All groups share one centre, and each spreads out both ways along 9 directions, with some noise.
(in the rows, 128 means zero)
Known rows, each followed by its group:
[111 128 186 114 149 113 121 184 125 140 141 132 135  95 104 119 155 145
 125 152]
Z776
[149 131 177  80 115 146 166  92 102 139 141 117 120 111  97 132 124 147
  84 153]
Z958
[129 124 111 138 112 114 123 175 131 118 124 112 134 135 116 153  98 158
 121 134]
Z604
[146 128 144 206  71 134 151 138 120 137  87 157 148 113 106 132 138  64
 114 109]
Z248
[133 147 128 124 111 121 125 121 141 133 121 103 122 145 116 148 147 120
  92 135]
Z604
[122 118 143 129 122 107 149 137 140 110 110 114 148 120 106 124 108 131
 108 143]
Z317
[109 108 159  40 152 140 130 148 146 145 149 121 117  91 104 100 165 149
 116 147]
Z423
[142 130 118 139 134 135 124 115 111 127 123 159 117  93 122 129 150  98
 136 130]
Z317
[135 129 151 176 108 132 140 137 117 114 121 144 130 168 103 154 112 124
 115 120]
Z423
[128 127  75 155 117 142 126 175 144 123 131 132  96 136 139 137 124 152
 133 123]
Z604
[163 140 136 137 102 154 146  84  59 168 122 146 108 100 106 152 154 123
 118 113]
Z604
[130 112 104  98 147 123 152 133 164  75 116 105 125 130 123 112 120 134
 118 135]
Z604
[127 135 167 160 105 136 132 154 107 159 136 145 121 125  98 146 143 139
 111 127]
Z423
[127 113 117 142 114 135 130 165 124 122 134 157 116 127 104 138  92 138
 120 140]
Z317
[116 126 132 138 127 152 100 176 132 164 150 125 116 162 146 138 154 145
 154  86]
Z248
[155 157  93 252  93  98 134 162 123  97  67 128 147 109 135 157 131  87
 128 123]
Z958
[125 119 172 150 107 157 129 153 106 177 147 165  84 121  79 167 169 153
 121  94]
Z423
[135 140 115 170 129 154 151 155 121 125 122 140 109 109 146 101 169 130
 132 133]
Z958
[171 149  66 141 123 140 132 117 120  89 124 116 129 124 173 147  97 117
 141 143]
Z423
[135 142 110 159 135 138  80 179  96 139 159 172 128 137 149 154  98 122
 162 138]
Z604
[188 117 134 121 118 174 145 128  56 115 156 174  96  84 108 182  64 162
 146 146]
Z604
[141 137 131  95 105 128 135  96 134 140 125  87 116 135 110 164 129 142
 102 119]
Z958
[146 140 107 162 113 116 141 124 147  89 107 121 125 133 138 145 109 108
 117 143]
Z248
[143 127 137 132  79 123 149 165 186 118 100 103  98  73 111 161 154 112
 103 132]
Z776
[154 126 100 169 112 100 140 112 119  83  86  85 142 162 100 188 104 144
 120  80]
Z370
[159 122 117 116 121 159 141 154 165  81 136 141  75 119 117 176 141 111
 125 115]
Z776
[131 105 146 105 136 127 148 158  95 128 126 143 137  79  84 109 105 154
 119 152]
Z956
[124 154  98 126 142 104  79 146 124 150 108  57 130 182 113 188 207 133
 123  57]
Z317
[195 148 132 207  69 137 130 160  68 114 118 150 122 104 111 224  80 117
 132 120]
Z370
[126 182  74 165 130 102 159  78 104 120 105  94 149 142 179  57 102 152
  72 220]
Z423
[149 154 149 196  77 135 156 118 106 154  98 101 133 126 136 143 152 127
 104 106]
Z958
[117 119 144 119 125 118 125 134 107 160 100 123 164  97 102  90 148 113
 116 130]
Z604
[146 127 132  98  98 172 138 167 148 147 148 122 108  79 151 119 143 127
 131 133]
Z370
[139 128 137 126 107 148 135 179 135 123 150 132 105 121 122 153 121 145
 114 132]
Z248
[115 150 152  81 105 145 108 151 195 140 165 117 117 150 150 130 148  93
  96 158]
Z370
[121 115 125 113 153 105 131  93 125 110 110 104 126 156  86 152 134 149
 122  88]
Z317
[144 142 102 160 149 106 112 109 101 105  98 109 147 153 120 156 140 108
 134  97]
Z956
[152 155 157 132 103 140 125 170 105 147 139 115 147  89 153 138 137 129
 132 149]
Z317
[139 100 158  91 173 160 139 129  82 100 163 156 145 161  98 123  93 150
 153 112]
Z248
[165 145 101 113 110 159 169 111 164  83 140 145  88  68 176 106 101 114
 111 202]
Z248
[171 126 130 143 116 158 145 139  79 124 132 179 114  55 120 129  95 121
 146 161]
Z370
[132 105 174 110 144 108 149  98 124 102 122 130 158  55 147 100  75 139
 162 150]
Z956
[110 135 139 136 148  92 145 119 121 126 111  89 128 125 112 114 150 175
  97 156]
Z776
[127 126 141  88 129 143 137 143 134 137 135 129 136 107 125  96 135 132
 111 159]
Z776
[144 105  93 150 119 120 154 102 152  71  93 191 103 119  71 139  95  73
  98 158]
Z317
[154 127  94 153  93 142 141 141 180  80 112 122 105 155 126 171 127  85
 117 104]
Z776
[115 139 138 124 114 124 110 128 145 163 127 119 122 114 143 123 164 118
 124 129]
Z956
[165 153 176 108 136 121 121 124 114 101 124 107 168 115 131 159 139  76
 122 137]
Z956
[117 108 110 130 154 133 108 151 152 115 123 150 109 126 108 138 159 103
 152  94]
Z423
[156 109 113 114 113 155 152 133  39 164 119 171 139  64  87  94 100 138
 123 151]
Z604
[156 139  69 144 108 148 158 142 180  77 117 110  84 131 147 151 136 123
 106 133]
Z370
[140 126 153 137  99 162 151 126 131 130 139 137 124 143 139 121 126 120
 129 107]
Z248
[130 113 187  68 155 125 150 132 100 120 145 111 142 110  80 125 128 160
 109 138]
Z958
[134 131  77 161 135 128 129 167 156  94 109 119 117 122 147 125 144 120
 146 109]
Z958
[133 130 100 130 143 121 108 121  94 141 122 127 114 127 108 161 148 136
 136 105]
Z248
[130 124 135 136 150 134 124 127 143 119 136 117 105 126 148 147 168 131
 154  87]
Z604
[119 123 178  80 138 131 162  88 118 142 120 102 139 111  93  85 174 133
  88 139]
Z370
[134 133 107 119 160 124 104 131 111 114 151 133  97 156 114 174 126 153
 133 123]
Z370
[157 133 122 132  80 144 102 155 124 141 142 101 126 161 132 212 102 137
 135  83]
Z370
[138 154 116 175 144  97  84 170  73 136  89 111 171 170  67 175 170  85
 110  99]
Z956
[123 135  95 157 123 110 151 101 150 129  91 120  84 107 105 121 178 125
  89 135]
Z423
[150 151 151 187  91 107 130 131 118 111 110 122 149 111 141 155  87 108
 126 150]
Z248
[112 138 124 136 136 142 128 126 183 131 130 114  88 132 164 117 208 113
 133  97]
Z604
[130 123 131 129 102 136 146 159 142 142 121 112 114 118 103 132 145 147
  94 131]
Z776
[138 130 126 139 140 134 117 182 136  93 146 120 132 154 138 156 117 141
 147 113]
Z956
[193 146  99 129 119 171 146  84  94 108 139 135  81 113 145 170 125 130
 133 120]
Z317
[156 129 112 111 138 156 137 119 103 103 157 135 100 138 140 163  96 167
 135 133]
Z248
[ 98 122 103 182 133 114 123 163 163 124 120 131 129 158 156 103 126 143
 150 118]
Z317
[143 140  96 151 121 121 168 159 132 112  83  66 115  85 126 118 189 161
 106 111]
Z958
[155 137 118 116 113 146 144 139 114 115 121 141 120  87 109 137 141  99
 110 155]
Z317
[149  91 108  65 113 174 145 141 118 133 146 129 122  72 145 111  89 157
 163 111]
Z370
[152 138 130 152  91 125 136 141 147 126 108 136 115  49 135 146 133  95
 125 153]
Z776
[132 122  88 116 111 122 111 158 187  94 130 113 128 146 154 156  90 117
 139 128]
Z370
[142 125 133 140 104 147 120 179 168 113 135 129 115 136 129 171 136 104
 136 101]
Z423
[136 148 113 143 107 131 119 156 148 129 126 105 121 125 150 149 137 126
 124 128]
Z423
[169 137 153 149 105 145 136 202 106  93 137 124 132 152  87 195  94 137
 105 126]
Z956
[164 143 142 129  95 112 157 104 114 110  96 105 133  95  98 161 115 118
  85 151]
Z958
[ 96  97 186  64 162 118 109  98 161 131 170 144 115 128 118 136 113 141
 146 132]
Z317
[197 128 144 119 145 131 145  70  60  75 125 138 115 104  91 213  84 126
 139 119]
Z776
[164 137  99 103 128 145 110 151 126  96 141 119 149 109 173 146  90 112
 163 135]
Z423
[136 139  81 206 151  83 134 154 145  55  86 149 125 108 122 139 112  98
 125 167]
Z370
[ 99 109 181 101 142  95 126 131 146 130 131 111 154 120 109 117 113 147
 125 135]
Z317
[122 138 114 122 144 128 152 110  95 144 132 126  98  94 129  99 144 184
 111 163]
Z776
[133 130 109 177  76 106 153 131 153 120  84 110 120 139  92 151 117 122
  76 126]
Z956
[144 110 109 177  76 146 175 172 195  67 131 127  89 156 134 170  59 167
 108 127]
Z956
[127 140 167 115 121 112 126 115 119 147 129  99 139 150  98 156 138 136
  95 131]
Z958
[137 118 100 123 144 104 100 139 131 112 102 129 131  79 130 148 145  92
 162 108]
Z423
[ 95 131  74  65 176 114 126  89 197 118 111  78 106 142 142  78 208 116
 104 124]
Z956
[144 140 103 135 164 135  97 112  99 103 143 147 120 157 151 156 119 119
 166 105]
Z776
[145 137  90 156 135 100 111 141 114 106 107 122 117 132 103 179 125 130
 122 121]
Z248
[123 125 167 126 120 164 149 116 140 133 156 152 125 162 141  97 129 124
 122 131]
Z958
[126 135 117  69 139 118 109 152 110 162 135  85 109  82 110 147 174 169
 119 127]
Z958
[119 115  87 134 143 137 103 203 113 124 146 175 140 108 139 100  89 130
 163 158]
Z604
[ 97 120 105 114 133 168 143 210 193 139 159 124  60 166 112 106 195 173
  96 118]
Z776
[127 122 110 135 136 160 116 184 104 146 158 162 102 123 131 131 129 155
 150 127]
Z956
[135 134  98 151 149 123 130  96 122 100 114 145 135 134 151 105 125  92
 149 132]
Z248

New rows. What belongs after each?
[139 147  98 165 113 101 132 125 144 104  90 109 140 116 141 135 128 100
 117 142]
Z423
[146 124 169 143 102 126 174 120 157 113 104 110 113  71 123 129 156 125
 110 122]
Z604
[153 134 117  99  97 151 134 122 164 105 143 115 102 140 137 158 112 115
 106 136]
Z370
[140 136 119 111 129 136 143 144 116 136 119  97 112  86 116 133 157 153
 114 127]
Z958
[148 145 106 141  90 126 119  94 146 130 116 120 111 131 140 166 120 101
 106 137]
Z958
[161 149  92 156 106 120 154  89 100 110  99 105 115 116 124 155 114 139
 102 143]
Z423
[120 138 110 122 128 110 116 119 131 135 109 104 150 154 109 125 149 107
  99 127]
Z604
[136 116 139  96 148 125 161 115 192  63 116 102 112 109 134 122 141 117
 120 129]
Z604
[132 144 128 174 124  97 153  82  70 144  90 132 125 105  82 126 135 144
  93 155]
Z423
[147 105 122  93 135 150 170 161 161  71 146 139  90  71 138 114  95 155
 133 167]
Z604
[114 104 140  96 111 121 160 170 141 131 114 129 128  86  77  96 119 152
  85 164]
Z956
[ 93  86 117 105 171 114 134 116 129 125 118 179 111 105  77  84 134 126
 135 133]
Z317
[112 142 126 139 171  98  86 133 132 118 131 125 153 144 158 126 139 102
 164 124]
Z776
[123 145 144 113 135 102  94 110 112 144 122  99 159 170 106 157 143 106
 104 121]
Z604
[102 143 125 126 114  89  81 139 116 194 107  84 163 101 149 125 147 137
 142 113]
Z776
[115 134 144 113 162 124 124 163 125 122 143 134 125 128 111 110 160 134
 116 152]
Z958
[124 147  88 165 124 132 106 135 112 159 127 144 120 112 171 111 139 125
 156 131]
Z776
[118 130 135 116 156 162 123 153 120 143 167 165 104 129 139  99 154 135
 142 144]
Z958
[153 156 129 123 125 135 106 115 112 125 147 116 110 172 122 203 123 132
 117 123]
Z604
[135 143 144 145 110 116 127 178 111 139 118  89 156 125 129 139 127 157
 119 121]
Z317
[137 152 153 142 116 112 119 139 125 135 117  85 155 126 146 146 149 122
 125 120]
Z317
[144 126 164 102 100 156 117 184 141 143 153 133 119  90 130 165 136 118
 143 114]
Z423
[148 106 188  79 117 150 133 170 146 104 152 125 135 125  99 174 109 117
 134 105]
Z423
[127 124 124 166 128 123 117 173 128 124 127 152 135 111 145 128 121 118
 163 123]
Z604
[156 122  86 114  71 166 152 120 140 124 118 128 130 140 133 122 101 103
 102 132]
Z776
[ 85 102 171 110 170  86 130  83 159 119 122 124 141 122 119  94 132 137
 147 119]
Z317
[137 118 126 137 118 133 154 142 120 116 118 155 125  93 119 108 106 127
 126 161]
Z317
[142  98  88  74 127 162 153 135 150 110 137 134 116  81 157  94  93 136
 153 137]
Z370
[144 130 133  79 124 164 153 129 109 148 144 128  97  77 129 110 155 157
 119 147]
Z958
[137 138 131 157 101  94 133 146 136 108  98 100 142 131  97 168 122 117
 101 121]
Z248
[120 142 112 148 126 115 139 135 149 125 116 112 118 121 134 118 149 138
 110 144]
Z776
[157 138 142 138 111 118 169 103  94 115 108 130 110  56 103 139 114 143
 100 170]
Z776
[133 107 103 147 154 140 113 172 104 111 142 184 141  97 144 102  92 124
 184 134]
Z604
[143 157 123  99 126  91 115 152 131 121 133 105 117  44 140 161 100 155
 108 207]
Z248
[128 149  78 136 111 125 135 120 174 103 115  83  95 177 131 158 154 124
  84 119]
Z604
[157 124 119 106 131 148 152  91 102 107 119 165 136  90 120  95 114  81
 125 167]
Z604
[141 130 164 129  97 127 110 195 174 107 125 105 155 121 141 167 118  91
 138 114]
Z423
[140 121 135 123  99 159 135 185 175 104 134 140 120 145 114 143 136  94
 117 115]
Z776
[151 133 137 158 150 105 103 167  47 126 127 135 121 106  83 203 112 176
 146 112]
Z370
[136 126  90 133 142 116 146 164 143  73 106 105 128 164  77 147 130 127
  91 128]
Z956
[139 150 131 180 107 110  89 161 108 142 132 122 129 163 126 195 116 135
 133 108]
Z604
[177 156  68 170  78 144 110 164 168  95 112 114 105  97 187 194 128  75
 155 105]
Z423
[121 140 119 130 148 146  95 140 131 149 149 157 115 132 160 111 163 100
 153 123]
Z604
[113 130 175  72 144 135 133 131 164 140 157 111 133  98 160  97 146 141
 133 148]
Z317
[138 122  97 142 126 114 115 157  81 139  95 129 133 128  51 163 143 128
 108 106]
Z317
[146 136 128 128 151 125 130 126 117  91 143 194 106  88 114 129  88  97
 125 208]
Z370
[124 139 172 167 132 105 115 125  73 158 108 138 157 131  94 136 146 121
 123 117]
Z370
[168 112 168 112 100 164 153 136 113 115 138 146  93 104  79 189 116 131
 116 105]
Z423
[161 150  37 144 135  95 140  76 131  66  80  68 129 134 148 154 110 122
 114 127]
Z423
[118 147 128 130 114 114 114 128 123 150 112 113 147 142 115 124 153  97
  99 135]
Z604
[132 120 145 103 157 104 137 120 167  71 132  77 142 147 156 145 105 148
 149 112]
Z956
[105 137 144 103 152 101 103 124 106 145 130 103 180 142 135  97 122 131
 135 140]
Z776
[123 121 144 136 127  93 136 133 135 111 106  98 146 145  92 149 115 144
 112 119]
Z317
[136 113 110 115 145 127 186 100 114 100  98 123 123  88 109  76 131 149
 114 145]
Z317
[148 120  81 117 147 145 156 120 127  87 126 146  87  96 130 115 118 137
 130 147]
Z370
[130 122 101 121 142 126 111 145 131 110 133 127 116 144 119 156 125 137
 146 103]
Z958
[180 127  71 155  64 174 160 125 164  92 116 157  93 106 152 148 102  68
 117 133]
Z776
[144 104 122 156 128 136 158 143 135  81 111 114 139 147 125 137 111 144
 146  77]
Z958
[135 139 153  90 149 140 104 125  73 157 150 164 145 106 121 124 130 103
 147 148]
Z604
[124 137  90 126 134 125  97 175 109 151 115 102 123 149  92 157 188 131
 113  91]
Z317
[147 130 101  96 134 152 132 129 134 112 144 125 100 112 141 135 129 133
 132 129]
Z423
[139 136 110 107 129 107 101 156 148 112 110  82 146 100 144 163 139 114
 147 107]
Z423
[133 122 107  98 138 123  96 182 133 120 150 111 114 125 132 182 105 161
 147 121]
Z370
[ 61 138 162 138 156  81  66 173  62 244 135  98 187 135 131  84 162 194
 145 121]
Z776
[144 114  99  75 168 165 173  75 101  85 154 134  93 167 101 114 105 177
 104 138]
Z423
[109 149 108 118 135  72 112 128 175 135  85  92 138  73 130 107 179  96
 102 166]
Z248
[132 128 155 155  96 145 115 147  88 186 129 135 128 117 112 155 155 137
 137  87]
Z248
[116 119 145 108 125 137 117 178 132 149 140 155 129  95 112 114 122 129
 123 157]
Z317
[141 130 155 141  82 125 127 171 161 129 116 103 116 103 107 189 154 111
 113 101]
Z423
[157 123 168 128 147 167 147 166  75 124 165 182  76 100  81 172 133 163
 135 127]
Z776
[154 146 114  92 134 134 126 101  87 137 142 127  90 113  94 176 136 145
  96 155]
Z958
[136 124 153  89 118 134 150 142 166 108 144 110 122 107 133 130 120 135
 114 151]
Z956
[130 136 157 158 111 103 158 108 142 116  80  83 154 139 105 131 158 111
  86 115]
Z370
[158 137 115 179 129 131 166 116 103  93 116 142  82 118 104 160 125 156
 110 134]
Z776
[116 140 161 176 176  73 159 120  98 102  80 137 144  84  76  86 173 116
  95 174]
Z370
[133 114 173  91 132 128 127 151 123 119 136 123 148 119  94 140 121 133
 122 126]
Z423
[138 121 170 106 132 111 139  93 100 133 113 121 154  70 112 122 113 125
 131 147]
Z956
[158 153 114  99 109 137 134 134 111 138 132  96 120  83 155 143 127 149
 118 155]
Z423
[136 130 181 135 147 123  95 161 103 130 155 145 133 117 132 179 118 138
 173 113]
Z604
[137 122 171  94 114 135 133 104 142 138 155  97 112 118 154 162 115 170
 140 111]
Z956
[145 138  76 113 104 128 136 134 156 131 109 103  69  89 114 164 170 130
  91 137]
Z248
[193 112 106 123  96 173 154 106 104  76 133 136 102 171  90 206  87 118
 115  84]
Z776
[139 140 143 109 112 135 156 112 147 115 117  95 116 129 111 132 165 122
  76 132]
Z370
[149 127 128 133 103 137 127 169  46 164 122 179 161  69  93 107  75 116
 126 183]
Z604
[107 116 115 121 152 114 141 113 171 110 102  85 120 144 128 113 190 131
 133  75]
Z604
[125 123 100 123 101 140 135 133 127 141 118  99 144 182 116 129 123 146
 102 103]
Z776
[117 123  81 110 166 121 130 140 162  90 129 128 106 117 136 101 139 136
 133 148]
Z370
[155 134 103 120 125 119 139 153 126 106 107 126 121  54 122 136 122 113
 117 162]
Z958
[150 136 128 139 117 120 127 169 114 116 119 116 127 102 114 162 125 140
 124 132]
Z370
[161 145  53 109 154 112 133  56 105 109  97 133  87  51 118 134 153 103
 117 166]
Z248
[132 134 120 222 149 102 191 117  99 107  48 147 142  67 105  51 187 106
 113 145]
Z370
[147 165  86 145 168 115  88  92 109 105 112 101 133 183 143 172 178  84
 149  83]
Z956
[118 128 112 137 132 124 118 143 138 140 119 136 108 106 124 128 164 120
 131 118]
Z423
[156 122 162 101 123 148 168  92 131 104 136 157 118  63 139 108 108 106
 123 178]
Z317
[140 115 108 121 109 154 149 146 146 116 127 128 119  87 154 114 127 128
 148 118]
Z958
[138 133 107 150 119 117 122 120 116 138 108 123  99 105 109 160 160 132
 119 108]
Z423
[107 125 131 108 134 127  94 147 107 155 142 117 169 177 128 115 125 133
 138 110]
Z776
[128 135 163  88 147 149  90 129 112 166 176 136 114 118 151 150 147 144
 159 112]
Z317
[116 145  92 126 117 103 141  92 114 158 103  94 145 100 151  82 126 150
 108 162]
Z776
[138 141 138 120 131 122 109 128 111 137 120 116 132 120 108 158 155 113
 122 109]
Z317
[170 124 118 165  73 160 172 160  97 131 119 150  95  65 110 150  88 168
 118 149]
Z604
[133 114 145  73 145 132 137 148 176  80 135  86 120 172  89 170 146 127
 104 100]
Z776
[155 149  63 137 135 120 127  99 109  98 116 101 126 133 154 140 108 133
 132 133]
Z423
[142 121 100 143 141 144 132 143  83 136 127 183 116  81 127 101 123 115
 149 147]
Z956
[131 133 140 179  98 127 131 170 129 124 134 136 135 135 149 139  86 142
 139 139]
Z317
[164 128 120  80 144 146 118 110  52 118 149 175 147 121  97 139  70 113
 124 173]
Z604
[150 115 157 105 109 139  99 189 150 121 138 117 136 103 126 187 127  99
 160  87]
Z423
[132 152  86 169 120 133 148 112 130 117 121 116 104 173 145 129 132 145
  98 137]
Z423
[151 142  99 131 140 122 120 189 134  81 152 160 103  85 138 149  82 136
 131 208]
Z248
[153 138 137 104  94 161 124 178 157 115 154 109 119 132 153 171 121 125
 137 110]
Z423
[168 145 102 159 113 125 112 108 100 116 107 140 110 144  90 208 139  80
 117  97]
Z317
[121 138 165 150 120 122 117 141 105 162 128 157 147 113 126 115 140 105
 133 140]
Z370
[133 124 149 118 127 124 137 132 119 126 138 125 131 127 121 146 106 156
 126 128]
Z317
[177 122 162  90 131 151 186  53  89 100 127 147 117  56 115 120 102 125
 124 163]
Z317
[125 123 100 139 132 138 132 138 159 118 125 148  90 128 125 131 161 117
 127 117]
Z423
[131 122 145 161 115 141 150 150 142 116 124 142 139 120 144 100 130 117
 137 125]
Z958
[151 141 177 161  92 146 150 141 125 145 135 128  88  72 135 172 159 146
 132 114]
Z604
[117 122 102  76 133 144 156 130 193 100 140  98  89 132 138 107 150 145
  98 143]
Z956
